Every row belongs to one group in each of 4 separate groupings. Each group adds its own fixed numbers to the row, and there is some noise. The rows also spread widely along 14 directions, which tell nothing about the answers.
Some rows, each with its group in each grouping after it:
[  3 -23  30   8  -8  13 -29 -42   2  17   7   0 -44  25  43 -11  23 -27
  10   6  18  -9  18 -16 -29  40 -17  19 -22   3  20  27   5 -20  -1   2
   6  -7  -9  -3 -63]
per (1) (1) Q_886
[-18  39   7 -21  -7  -5 -12  19 -17 -24 -17  -8   8  11   1   5  18  58
  26  -6   5 -18  20   1  -5  13 -20 -15 -15  -2  -5 -13   8 -13   3  -8
  36   3  16 -23   5]
kimer (0) (1) Q_739
[ 19  40  23  -3  26  12   6  -4  15  16   8 -11   8  18  26  -6  13  15
  38 -12   8 -38  -1  -7   1  13  11  -2 -17 -20 -20  18  -8  -6  16  13
 -13  -1  28 -13 -10]
Kifom (2) (2) Q_739
[  6  22  -8 -52  35 -20 -16   2  -9 -21  -8 -13 -26 -23 -12   0   7  10
  -7 -29   0  18  -7 -11  39 -15   0  -9 -30  -2 -14 -31  23  44 -34   1
  20  25 -33  27  15]
per (2) (2) Q_886
[ 34  10  12 -18   9 -36 -17 -30  32  13 -21 -19 -13  15  23  23 -11  -7
   5  -5  24 -19  15 -18  27  -7  16  12 -29 -18 -20   9  30   2  -6  -2
 -22 -18   7  -3 -40]
kimer (0) (3) Q_846
[  0   9 -18  15   0 -31  15  34 -39  12  12   6  -2  18  -1 -17  12  28
   1   7  -6   1  33   7  -5  20 -10  -5 -13  -4  -4  19  12 -24 -17  -3
  18 -12  -5   9   3]
Kifom (1) (3) Q_846
[ -2  11  -1 -28   3 -12  -7  -7 -28 -15  -4 -37 -20  -9  13   8  -3  31
  -2 -27  17  21  18  -2  17 -26   2 -14 -19  -3  -3 -50  34  15 -15 -24
   8   6 -23 -33 -37]
Kifom (0) (0) Q_886
[  7  45  31  -1  31  -4 -13 -31  10  14  32  19   7 -57 -10 -32  52 -35
   6   5 -14 -10 -44   6  -3 -26 -14 -20  44  26  41  -5 -25  74  39  23
 -33  40 -46 -11  67]
Kifom (2) (0) Q_886
[ 16  20 -11  23 -16 -24  11  27  -7  -1 -15 -14  15  14  27  19 -44  -2
 -13  17  -7   5  19 -26   9 -33   5 -24  -9   4 -28   9  17  -2 -20 -11
 -19 -19 -31 -35   4]
per (2) (0) Q_846
[ -3 -16  11   7 -10 -47  -2  -2   4 -14  10 -17 -16 -23 -18  -9  -9 -41
 -20   0   8  15   7  26  30 -13 -12 -10  21  19  22 -42   0  11  31  -1
 -26  -9 -41 -13  14]
Kifom (1) (1) Q_739
[ -6 -17  14  10  -7 -12 -16  -8 -29  17  18   9  -8   6  10 -21  32  11
   4   6   4  -4  19  13 -28  37 -13  21   4   7  21  -2  14  -9   1  13
  17   0 -11  -3 -17]
Kifom (0) (1) Q_846
[ 27 -15  14   3  -7 -28  -9  19  -1  46  27  -9  -1 -19 -23  -7  19  -8
   7 -20 -11  -2 -28  -7  18  -2  19  10   3 -23  31 -29   4   3   1  21
   6  24 -31  23  -7]
Kifom (2) (3) Q_739
[ -8   5 -17   0  31  -4   5  20 -21   2  24  -3  -9 -36   2 -14  18  22
 -13   4   3  -4  11  14 -13  -9  -2  -2   4  25  -8   2  -7  20 -23  -2
   4  29 -11  13  13]
per (1) (1) Q_886
[-15  18  10  15  32  32   6  -5 -26 -18   8   3 -12   9  42 -14   1  11
  10  12   1  21  23  -5 -23  11 -21 -27 -17  24 -36  24  11  -8 -10  -2
  -4 -12  -5 -18   3]
Kifom (1) (2) Q_739
[ 17  17   2   7 -20 -29   6  -5  18   4   0  -7 -38  26  24 -10  -2 -32
  -7  23   3 -12  18 -26  26 -17  -9  -4 -26  16  11  21   1 -11   2 -27
 -19 -28 -31   0 -21]
per (2) (1) Q_739
[  9  50  12 -20   7 -31 -16 -46  -8  -4  10  -1  10  -7  15 -22  33 -29
   2 -20   9 -19  25  -6   4 -16 -10 -12  12 -13  36  13  17  62  26  -7
 -16  23 -26 -52  23]
per (2) (3) Q_739
[ 21 -13 -27 -18  22 -10  -2  16 -15  25  23 -11 -11  -8  16  -4  16  10
 -13  -9  21 -30  32  -2 -11  14  25  37 -22 -12  -9  22  14   7 -50   0
  25  27   4  25 -31]
per (2) (1) Q_739
[ 21  34  -2 -49  11 -40 -42 -13   8  -8 -20  22  -5 -19 -18   5  17   6
  -6   7  24 -21   4   0  21  -5   0  18 -20 -18   2   8  33  33 -22  28
   2  27  -7  10  17]
kimer (2) (3) Q_886
[-16 -10   1  14  59 -18   4   1 -30 -30   3   6  36  -9  -2 -15 -10   1
  12 -17  -5   3  37  54 -30  73  -1  -2  24 -10 -45  12  -2  -3  31  44
   3 -11  25 -10  42]
kimer (1) (3) Q_739
[ 15 -33 -22 -17  -1 -41  -3  19 -45  -9  -8  -7   4   1  -5   4 -43 -33
 -28  -9  16  19  26  20  19  24   0  -2 -17 -30 -22  -2  19 -13 -25  11
  15  -9 -24 -20  -9]
Kifom (1) (3) Q_886
[ 14 -19 -11 -23 -17 -11 -10  30 -36  13  -2 -11   2  -1   2  -7 -18   1
 -18   8  15   4  -4  16  32 -14  -3   7 -31 -15  -7 -25   9 -19 -26   9
  14  -4 -17 -17 -19]
Kifom (0) (2) Q_846
[  9 -24 -12 -20  11  33  -8  21 -22  16  22 -29  -9 -43  20   4 -15 -18
 -28   4  33  -7 -10  19   4 -24  -1  -6 -11  10 -16 -14 -16   4 -37  -1
   7  35  -4 -12 -20]
Kifom (1) (1) Q_739
[-12  -8  22   6  -2   6 -30 -13  25   7   5 -32 -26 -25  10  27   2   5
 -11  -5  33 -10  12   1 -13   4 -19   1   7  23   3 -28   3   6  -2   9
   5  29  14  11 -30]
Kifom (2) (3) Q_739
[-12  24  -1  13 -28 -16   7  18 -41 -23 -13  -2  28  22  17 -11 -30 -10
   1  21  15 -12  27  31  -6  18 -31 -31  10 -14  -9   9 -18 -27  33   3
  -7 -29  -2 -79  14]
Kifom (1) (0) Q_886
[  2  -8 -11  -4  59 -13  11  -4  -8  -2  16 -13  -2 -25  12   2   7  12
 -10 -13  11   1  25  15 -11  23  17  10   2  11 -37   4  17  18 -17  11
   8  10   4  23  10]
Kifom (0) (0) Q_739
[ -3   3 -13  -4 -11 -25  -3   5 -15  -3  11  -9 -21   5   4 -26   7  10
 -11   8  14 -14  29  22  12  -8  -4  16  -7   7  14 -18   5  -7   9  -8
  -5  -7 -12 -15 -22]
per (2) (1) Q_886
[ -9  10  26 -10  -3  37 -29 -29 -23 -25  -7  -1 -18   7  40  -6  -6 -24
  -5  17  15  15   2  -2 -11   7 -35 -25 -13  16 -12   3   3   0   4  12
   3  -5 -22 -44  -8]
Kifom (2) (0) Q_739
[ 12  -7 -28  -8 -19 -10  -5  36 -24   5  -5 -10  -5  -6  18  23 -25 -25
 -38  20  19   0  21 -18   0  -9 -15 -10 -17   9 -13  17   2  -2 -51  -2
  34  12 -29   1   1]
Kifom (2) (0) Q_739
[-14  36  22 -13  18  -1 -30 -24  22 -31 -16   0  -2 -28  19  17  10   3
  -6  16  19 -14  12  -7 -15  -4 -28 -13   9  29  -9   6  11  40  -1  11
  -2  19   1 -20  32]
per (0) (1) Q_739
[ 11  14 -13 -17 -15 -29  -7  12  -3  19   4 -17   5   1   6   5   6  10
  -7  -1  41 -44  32  12   7  11  -5  14 -10 -20  12   8  -1 -10  -7  -7
  19  10  25 -16 -24]
Kifom (0) (3) Q_739
[  3  42  27  24   7  26 -25 -29   6  14  12  17  -8 -16  43   5  28  -1
   1  35  12 -12   5 -28 -53 -18 -22  -9  14  39   5  37  12  28  -9  11
 -24  28 -18 -26   4]
Kifom (2) (0) Q_886
[  8  22  14  27   4   7  15  -8 -12  -7  -1  -5  29  14  42 -14 -23 -16
  12  22  -3  -5  15   7  -9 -17  -1 -27  -2   0 -28  27   1 -13  38  -6
 -51 -33  -4 -77   0]
kimer (0) (3) Q_739
[  7   4  12   8  28  -6  14  13 -15 -10  -1  -5  35   3  12  -5 -11   9
  23 -15 -16  -8   1   7  -9  24  13 -12   5 -22 -30   2  -2  -3  16  20
  -5 -11   2 -35  22]
per (0) (1) Q_739

New rows, each followed by its group in each grouping:
[ 12 -11  14 -18  -4 -33 -17  -4 -18 -13 -19 -11  -3  23   6   8 -14  -5
  13 -29  -3  12  12  -7  14  31   2  -4 -20 -39  -5 -18  24  -2  -9  12
  20 -15 -18 -15 -14]
per (1) (1) Q_846
[  1 -13  -2 -25  11 -43 -15  19  12 -29 -25 -30 -20  -7 -17  40 -37  19
 -15 -24  24  18  28   5  32  15   4   2 -24  -9 -36 -47  42  -9 -33  13
  26  -1   0  30 -14]
Kifom (1) (2) Q_739
[ 14  -9   7  26 -19 -36   0  29   2  -9 -14   3  27  18  -1  13 -39 -10
   4   8  -8 -10  16   0  -6  23   6   5   6 -21 -20   1  12 -28   6  29
  -6 -22 -10 -26  13]
per (2) (1) Q_739
[  2   3  20 -10  29  37 -10 -22 -51 -22  -2  -7  17  -1  41 -14  -7 -10
  15 -23 -10  28  -5  -4 -17  10  -4 -31  -7 -24 -26  -2  13  19  -2  12
   0   2 -29 -63   5]
per (1) (0) Q_739
[ -9  25   7   8  13 -32   5 -14 -18 -32 -16 -15 -13  34  21   4 -10  17
  10 -15  -7  20  48  -7   2  24 -10 -27 -12   5 -29  -3  35   0   9  -9
   1 -34 -12 -16  -1]
Kifom (2) (0) Q_846
[ -6 -42  -9  -9   9 -18 -13  -3 -34 -10   9 -25 -21  -7   7  -5 -14  -5
 -19 -26  14  29  34  22   3  18   0   7  -9  -8  -5 -34  29  -3 -17   2
  17   3 -20  -3 -32]
per (1) (3) Q_739
[  9 -47  16  10  -9 -19   4  16 -32   4  15 -13 -20   2 -19 -19 -14  -3
   5 -21 -18  49 -12  15  29   7   6  -7 -10 -16  11 -57  20 -33  10  12
  -3 -23 -45   2 -26]
Kifom (1) (3) Q_739
[ 19  25 -15 -55 -19 -15 -15  27  -6   9  -4  -8 -15 -12  -7   2  13  -7
 -14   7  36 -39  -7  -2  38 -12 -20  -6 -34 -16  20   7 -20   5 -36 -12
  34  25  -3   3   4]
Kifom (1) (1) Q_739
[  6 -31 -15 -15  -8 -32 -15  15 -26  -6   1 -15 -16 -11  -8   5 -22 -17
 -32  -5  20  12  24  15  11  11  -5  13  -9   0  -4 -29  18   0 -26  10
  18   7 -27   0 -17]
Kifom (2) (1) Q_886
[-10 -10   2  30  34 -43   1   5  24 -11  -3  -8   1 -29 -10  19 -20   7
  -7   5   0  13  24  20 -12  15   6   3  27  31 -33 -13  17   3  14  22
 -24  -9   2  19  15]
kimer (0) (3) Q_886
[ 10  45  32   0 -23 -23 -26  10  28  -3 -16  -6  16 -18  -9  31  -1  24
  21  -2  -1 -10 -16 -28   7 -42  -5 -17   7 -13  19 -33  26  22  -1  12
  -9  24 -23 -27  17]
per (1) (2) Q_739
[ 19  37 -15 -31  20 -54  17   8  18 -13  -9  -9   3  15  -6  -9  -7 -16
   1  -6  26 -42  27  22  50  17   0  -4 -19 -26 -13  17 -13  -1  15   0
  -5 -22  20   1  22]
Kifom (1) (2) Q_739
[-19   5  -7 -16  -2  32 -15  27 -31 -29 -23 -22 -16  -1  35  28 -34  22
 -15   6  14  23  14 -19  -6 -11 -30 -34 -37  14 -44  -8   9  -7 -49 -13
  29   8 -10 -24 -18]
per (1) (2) Q_886
[ -7  17 -33  -6   1 -10  25  22 -96  16  46  -6   2   7   9 -62  45  46
   8 -17   1  -2  44  34 -14  -1   3   3  -5 -16  31  -7  11  -7   2 -32
  19   8 -21 -44 -19]
Kifom (1) (0) Q_886
[ -3  -4  21   3 -12 -31 -29 -11  41  -8 -20 -12 -29  -3   0  18 -22 -31
 -17  24  33  -8   8  17  23  12 -33   0  -4  23  -7 -15  -7 -11  11  20
 -12 -19   4  12  -5]
Kifom (1) (2) Q_846
[ -9  20  30  16  -7   6 -17 -12 -11 -12  -9   9  17  11  23  -5  -2 -35
  11   7 -11   2   1 -12 -21  23 -32 -24   9   2   1  17 -14  12  23  21
   2  -3 -22 -45  24]
per (2) (2) Q_886
[ 31   7  28  -6  26 -36  -4 -14  28   3   3 -13  -1 -20 -10  10  -2 -21
  13 -23  -4   0 -18  -6  25  -6  21  -6   7 -15  -1 -21  15  24  14  16
 -26   3 -24   3  13]
Kifom (1) (1) Q_739
[  0  38  -6 -22 -17 -28  -6  18 -12 -10 -12  24 -15  25  -4 -31  14  22
   8  29  15 -28  14  16  27   9 -23   5 -33 -10   9  18  -7 -27   6   4
   3 -24   1 -10   4]
per (1) (2) Q_886
[-10  32 -10 -31  25 -14 -24   4 -32 -35 -15   8  18 -34  -4   1  -4  27
 -16   2  14   2  15  28  -2 -11 -14 -10   6  -2 -22 -14  24  40 -23  26
   5  26 -10 -30  49]
per (1) (0) Q_846
[ 20  20   2   0  34   2  15   5 -14   7  -4   2  11  15  37   2  -3 -20
   9   1 -15   6  -3 -32   5   8  -3 -28 -28  -2 -36  42   1  11 -26  -1
   5 -14 -18  -4  19]
Kifom (0) (2) Q_846
[ 38 -23  18 -10   8  14 -18 -23  -9  16   7  -9   2 -12  25  -9 -28 -41
  -7  -2  19   7 -19   6  14 -20  20  15 -16 -23 -18 -14  14   5  -2  27
 -41   6 -27 -43 -37]
Kifom (2) (2) Q_886
[-16 -11  23  -6  26  24 -18 -44 -48 -14  24 -15  -6 -10  25 -37  18   3
  11 -25  16  16  23  46 -27  25 -10   0  13  -6   4 -33  15   9  32  15
  -4   7  -3 -51 -23]
Kifom (1) (0) Q_739
[ 20 -15   3   3  -4 -27 -20   8  13  16  -1  -9 -31 -17  -1  34  -3  19
 -12   3  16   9  15 -28  -9 -13  11  20 -14  11   0 -11  48  -1 -54   2
   6  18 -25  30 -39]
Kifom (1) (1) Q_886
[ 10  10 -12 -24  -9 -19  -5  33 -37   4   0  18   0  13 -14 -26  20  30
  14   7   0  -9   2  15  15  13  -1  10 -26 -28  10   0   7 -27  -6  10
  24  -6 -13   1   3]
kimer (1) (0) Q_739
[ -1  30  38   3   1   8 -28 -16  12  19  17  12  -1 -22   5  -2  50  -4
  19   0   4 -14 -16 -17 -23   0 -24  -9  15  12  38   3  -2  33   6  16
   9  38 -18   4  20]
Kifom (1) (2) Q_739
[-16   4  31  -8  57  -6 -13 -52   9 -24  -1 -10   2 -28   8  -9  18 -45
  11 -25  -9  17 -10  17  -6  39 -19 -26  27  21  -9 -10 -23  44  50  23
  -6  -1 -17  -7  41]
kimer (0) (0) Q_886
[ 22 -17  26   4   3  -4   2   2   9  17  -1 -12   2   2  10   5 -13 -42
   9  -4  -4  -3 -34 -12  14  18   2 -14  -7 -10  -4   0 -24 -11  14  14
  -4 -13 -22 -10  -3]
Kifom (0) (1) Q_886
[ 14  24  -5 -23  -3 -25   8  32   3  15   8   0 -39  10 -23 -24  22  30
  15   8   8 -17 -16   9  50  -1  -1   2 -33 -12  13 -16 -11 -34   2  -4
   9 -18  -5  34  -8]
Kifom (1) (0) Q_739
[  3 -27 -11  39  -1 -36   5  31  13  38  16   0 -14   4  12  13  12  17
  -7  23   3 -20  36 -13 -34  33   8  35   0  28  -3  27   7 -30 -30   4
  20  -4   5  55 -25]
per (0) (1) Q_846
[ 22  -2  -2 -10 -32 -23 -19   4 -24   2 -16   6  -6  25  18   1 -22 -18
 -14  25  14   0  14  -6  17   1  -8   3 -27 -16  -7   8  25 -19 -19  14
  -1 -19 -26 -28 -18]
Kifom (2) (0) Q_846
[ 13 -25   0  22  -8  -3 -10   8   0  -6 -19  -8  -8  25  38  13 -57 -12
 -18  34  15   4  25   3  -1   8   5  13 -21   3 -53   5  17 -42 -16  21
 -28 -40   0 -19 -37]
per (2) (0) Q_846
[  5  14 -12  14   8 -21  10  33  62 -13 -35 -32  -8 -10  18  64 -56   0
 -19  32  26 -27  12 -18  16 -16  -3 -20 -14  37 -64  19 -17 -22 -19 -13
 -19 -21  24  17  -2]
kimer (0) (1) Q_886
[ -4  11 -11 -23  27 -11   3  12 -38  -2  11 -13  13  -7   3  -5  23  32
   7 -24  10 -11  23  13  -9  27   4   0  -3 -18  -4  -5  11   9  -7   4
  38  15   5  -7   6]
Kifom (0) (0) Q_739
[-12  -8   4  -5 -19 -40 -17   6   6  10  12 -28  -8 -25 -24   2  17 -17
  -6 -21  12  -5  15  19  13   5 -14   5  18   6  45 -47 -10  12  21  -2
  22  21 -20  12  -2]
kimer (1) (2) Q_739
[ 24  14  -2 -26  -2 -21 -13  10 -12  22  10  -8  30 -18  -2  -1  10  -6
   3 -12  30 -51   4  17   2   5  10  15   6 -40  17   6  -4  16  -7  18
   9  33  10 -32   4]
Kifom (1) (1) Q_739
[  8 -20  22 -10  14   4 -24 -30   5   9   7 -22 -23  -7  17   0  -2 -23
  -2 -20  23   3   5   4   4  14   2  16  -4  -1  -2 -24  10   9   4  19
  -7  10  -8  -5 -38]
Kifom (2) (2) Q_886
[ 26  28  -2 -18  24 -45   1  -4  23  13   4  -5  -6 -10  -6  -8  12  -4
   6 -10  13 -28   4   4  33  -7  17  13 -10 -18   5   3   3  20   6   4
 -21   5  -3  10   4]
per (1) (2) Q_886
[ 11  27  38 -22   9 -13 -19  -6  17 -19 -21  -7   9 -10 -14   6 -17   4
  25 -15   6   0 -34  14  38  -4  -3 -19  -3 -28 -15 -44   0   6  30  36
 -26  -4  -7 -31  18]
Kifom (1) (2) Q_886
[  8  26  -4   2 -12 -64   4  38  23  11 -25  -1  19  28 -13  25  -1  15
  19   4  -4 -32  17 -14  18  31  -1   2 -16 -16  -6  17  -3 -22   0   7
  25 -24  10  24  17]
kimer (0) (2) Q_846
[  3  19  24   9 -16  -3  -9  19  30   0 -19  -4 -16  -3   3  25 -18 -21
   5  24   5  -2 -29 -21  18  -6 -32 -34 -13  17  -4  -2 -25 -15   3   7
  -3  -9 -15   7  10]
Kifom (1) (2) Q_886
[  5  57  43   2   1  20 -32 -26  17  24  -2  12   2   2  26   5  46  18
  41   8   3 -31 -18 -30 -19  -7 -21 -20  -6   0  16  27  -4  16   6   5
  -9  19   7 -18   4]
kimer (1) (3) Q_846
[ 22   6 -12  18  -1 -42  17   9 -51   6  14  20  26  23  13 -26   4 -25
  -3   3 -18   8  37  -6 -18  21   8   2   7 -22   2  38  30   6  -3  12
   3 -14 -48 -30  25]
Kifom (2) (0) Q_739
[ 15  19 -19   1  -2 -12  23  45   8   9  -7 -28 -14  25  17  21 -28  26
   1   7  24 -26  20  -4  26  -3   1 -14 -40 -14 -38  21 -11 -48 -22 -22
   5 -23  28   5 -28]
Kifom (1) (3) Q_739
[ 22  22 -16 -30  29 -40  -1   1  19   5   9  -6 -23 -29 -16  -9  15 -14
 -22   1  19 -18  -3  12  44 -16  10   7  -8   9   0  -5  -1  31 -10   8
  -9  13 -16  37  25]
Kifom (2) (0) Q_739
[  8  27   4 -29 -22 -16 -25  -6 -11 -31 -36   9 -11  19  23   8 -27 -32
 -15  25  20  -3  14 -16  22  -4 -39 -31 -34 -10  -8  29   7  -1 -20  -2
   7 -17 -21 -41   9]
per (1) (3) Q_739
[  1  -1   7 -19 -26  -8 -34   9 -27  -9  -9   7   4 -24 -14 -10  -7  -6
  -6  20   9   8 -19  23  12 -16 -19  -4   1  -6  20 -34   3   0   7  21
  -3   9 -34 -42   7]
kimer (1) (0) Q_886
